The rows are grouped in 2 different ways at once. Each group adds its own fixed numbers to the row, and there is some noise. The rows also spread widely along 5 directions, which tell nothing about the answers.
Known rows, each followed by its group in each grouping:
[ 10  -4 -35   9  31   7  -3 -44   7   0 -15   6  21  50  44   5  -4  11
  21  10] => J714 F
[ 20  -6 -20   5  19   9   1 -28 -12 -10  11  17  18  43  24  18   0   2
  20  17] => J714 B
[ 28  10  19  14  18   3  26  17  -7 -20  -1  86   6   6   6  14 -15   5
  12   7] => J536 J
[ 25 -24 -21  -2  13   0  -9  -7 -18 -21  17  18  10  41  -3  26  -1  15
  15  10] => J850 B
[ 25   7 -13   8  39  29  -1 -26  18  16 -23  -7  -1  33 -18   0 -37   2
 -15  16] => J536 F
[ 21  -8 -35  -3  26 -10  -7 -34   0 -19   3  38  25  47  39  23   1  15
  27  -1] => J258 J
[ 24   7  -8  12   4  39  25   0 -24  -8  14  19  13  20  15  19  -6  25
  37  27] => J513 F
[ 28  11   5  17  26  21  15 -15  -3  17 -25  23   6  24 -19   7 -27 -16
  -6  37] => J850 B
[ 32   0 -36   4  28  28  10 -20   9   9 -22  25  18  35   9   7 -14   5
   9  16] => J513 J
[ 26  38  15  18  10  29   8 -22 -10  11  -4   8  -3  12  -1  12 -37   4
  21  34] => J258 F
[ 20  -6  -3   6  23 -27 -12 -22 -10 -22  -2  52  15  47  33  25   4  -7
  13   5] => J850 B
[ 21  -3  -2   6  36 -13 -14 -19  12  -7 -20  42  -3  33  18  10 -19  -2
   1   1] => J513 F
[ 34 -20  -6   1  21  13  -5   4   6  -3   5  15   0  27 -41  11 -28   9
 -14   5] => J536 B
[ 39  36  19  20  19   6  19  -8 -14  -5  -7  68  -1  19  36  21  -8 -21
  23  22] => J513 J
[ 16 -53 -40 -13  34   4   2  12  26 -10 -29  39  27  40 -23   2 -24  21
 -13  -3] => J513 B
[ 26  19  10  15   7  31  21  -4 -23 -10  18  18   3  21   6  18  -8  21
  26  22] => J536 F
[ 27  -4  15  11   5  11  17  23   2 -20  -8  67   7  -3 -20   9 -31  10
  10  20] => J850 J

New rows. What belongs after each?
[ 12   1 -37   4  33   3  13 -23  27  -1 -36  45  36  39  21   3 -18  10
   9  11] => J258 J
[ 16  30  23  20  21  -7   4 -24  -5 -12  -5  48 -10  15  37  11 -17 -17
  18  21] => J714 F
[ 21   7 -11   6  17  13  15  -6   2  -8 -11  50  21  18   7  10 -23  10
  15  14] => J258 J
[ -1 -17  -9   7  20 -22  -2  -9   4 -39  -8  60  22  38  33  12  -3  22
  23   0] => J850 F
[ 22  -7  14   8  13  18  -4   6   9  -5   2  14 -17  -1 -26  -2 -41  14
  -5  19] => J714 F
[ 19  -4 -35   4  28   7  -5 -32   2  -2 -14  25  21  48  25  13  -3   0
  15  13] => J850 J
[ 36  20  21  14  11  -2   4  -8 -17 -13   8  54  -8  10  17  23 -14 -16
  18  22] => J850 J
[  8  -5 -27  10  34  -7   5 -34   2  -3 -28  43  37  60  36  17   5  -6
  15  17] => J850 B
[ 25 -19 -33  -5   7  38  14  -2 -12  -2  16  -3  22  30 -28  12 -18  33
  20  21] => J258 B
[ 12 -22 -10   7  21   0  11  10  15 -12 -28  54  28  30 -16   5 -18   6
  -4  18] => J850 B
[ 32 -15  -8   5  29  17   2  -3   3   3  -7  11   4  31 -31   8 -27   1
 -14   8] => J536 B
[ 30  15   4   5  30 -29 -23 -37  -1 -12   1  56  -9  33  37  24 -19 -18
  11  -4] => J258 J
[ 13  -5   5  15   9  33  19  10   1 -12 -12  20  13   9 -22   5 -28  25
   9  29] => J850 F
[ 23  -9  -8   5  17  20  17   9  18  -3 -11  45  13  12 -25   2 -40  21
   0  13] => J258 J
[ 34  38  13  19  19  37  18 -22 -24   8   7   1  -2  25  11  18 -14   3
  21  28] => J536 F
[ 30  -1 -34   3  29  25   6 -23   1   4 -12  22  12  35  16  14  -7   0
  16  10] => J513 J
[ 19   9  -1   8  37 -33 -16 -38  11  -1 -25  63  12  46  35  11 -14 -29
  -2   2] => J258 B
[ 32 -29 -19  -7  35 -26 -31 -27 -13 -24  26  35   1  59  24  32   6   3
   4 -19] => J536 B
[ 33 -19 -13  -2  20  12  -5   0  15  -2   3  25 -11  13 -19   5 -33  11
  -9  11] => J714 J
[ 17 -25 -24   2  38   2   8  -1  28   3 -43  55  26  41 -13  -4 -22  -1
 -15   6] => J513 B
[ 15 -22   5   6   9 -28   3  15 -11 -45   6  81  15  30  13  19   0  10
  20   5] => J850 B
[  4  20   9  23  43   2  21 -12  21  -2 -48  63  24  27  16  -5 -21  -5
  -2  12] => J536 F
[ 26   8 -16   7  13  24   7 -23 -27 -10  17  11   4  36  32  25   0  16
  37  12] => J513 F
[ 18  28  25  25   6  10  35   1  -8  -6 -12  73  27  11  11  11 -18  -8
  26  38] => J258 B
[ 14 -19 -22   4  30  10  14   1  13  -5 -20  37  34  41  -8   5 -14  14
  -2   6] => J536 B
[ 39 -20  -4  -1   8  10  -1   6 -27 -24  37  19   1  24 -18  28  -6  21
  11   3] => J536 B
[ 26  24   5  18  36 -14  -2 -32   3   1 -27  61  10  35  40  13 -14 -28
   6  14] => J850 J
[ 26 -29 -16  -7  29 -14 -38 -18   6 -22   6  19 -14  41   5  15 -19  15
  -3 -13] => J513 F
[ 32  -9 -10   1  10  -1 -14 -11 -22 -28  27  33  -4  28  18  32  -4  11
  27   9] => J850 J
[ 11 -34 -35  -3  21  11  19  17  34 -14 -21  54  36  16 -26  -2 -33  40
   3   0] => J258 J
[ 18 -28  -5   3   1  17  22  36   8 -29  -2  55  14   1 -36   6 -28  33
   2  15] => J850 J
[ 12  41  19  26  13  22  43  -6 -19 -11 -11  59  23  17  32  12  -4   4
  34  30] => J536 F
[ 24   6  13   7  14  20   4  -1   4  -5  -2  26  -2   7 -25   8 -41  18
   3  21] => J258 F
[ 23   7 -20  12  38  21   0 -30  11  16 -30   5   6  41  16   3 -21  -1
   6  20] => J513 F
[ 20  45  15  33  23  24  37 -23 -13   3 -22  38  18  24  30   6 -11  -7
  23  27] => J536 F
[ 33  16  37  18   8  21  14  16 -18 -16  14  38 -16  -3 -17  13 -27  12
  10  17] => J536 F
[ 13 -12 -11   8  30  25  15   2  22  -2 -27  21  13  22 -23  -5 -35  25
  -7   8] => J536 F
[ 15  18  23  21  15  19  25   7  23   4 -32  50  10   2 -21  -1 -50   9
  -1  29] => J258 F
[ 25 -20 -10  -1  21   5  -8   0   9  -6  -2  31  10  25 -27  12 -31  17
  -4   9] => J258 B
[ 13 -13  -8   8  26  17  14  11  22 -11 -18  31  15  19 -19  -4 -33  31
  -3   8] => J536 F
[ 10   2 -25   8  24   9   3 -32   7  -2 -14  14  24  42  20  12 -17  24
  22   9] => J258 F
[ 26  -7 -14  -3  35 -19 -20 -28  18  -5 -13  49   3  38  16  13 -27  -6
  -4  -3] => J258 J
[ 44  17  29   9  17   7 -12 -15 -13   7   9  17 -25   8 -32  20 -41 -21
  -4  29] => J258 B
[ 25  15 -21   6   7  18  25 -15 -15 -13   7  45  30  26  31  20  -4  17
  40  19] => J258 J
[ 18  -1 -14   6  22   5 -11 -25   5  -7   0  15   0  29  24  10 -16  12
  14  11] => J714 F
[ 11 -21 -25  -3  18  17   1  -9  20  -7 -12   7  18  30 -19   1 -38  37
   6   8] => J258 F
[ 30  19  12  18  40 -11  -7 -31  -4   9 -14  41  -1  39  16  14 -15 -29
  -6  15] => J536 B
[ 35  21  17  13  26   1  -9 -31  -9  12  -5  28  -4  33   7  16 -23 -24
   2  27] => J258 B
[ 27  13 -15   7  35  14   0 -28  32  20 -44  34  10  25 -11  -3 -41  -9
 -10  21] => J258 J
[ 20   5   4  12  22   9  13  -1  19  -2 -21  59   5   6   2  -1 -28  -4
  -1  23] => J714 J
[ 34  23   7  11   9  16   9 -17 -35 -13  23  24  -9  26  34  29  -1   6
  43  22] => J513 F
[ 31  37   2  22  15  28  40 -19 -20  13 -22  50  19  29  29  13  -2 -18
  26  39] => J513 B
[ 25  19 -11  18  28  -2   6 -37   7   1 -35  53  16  35  37   7  -9 -20
  10  19] => J850 J
[ 28  11   2   9  15  32  43  20   4  -5 -20  66  21   2  -7   4 -20   7
  16  29] => J513 J
[  4 -33 -33   1  16  -2  11  -3   7 -21 -14  45  39  44  -5   8  -2  23
  11  10] => J850 B
[ 37   3  16   7   8  10 -11  -2 -25 -19  27  25 -20  16   2  24 -15   9
  19   8] => J513 F
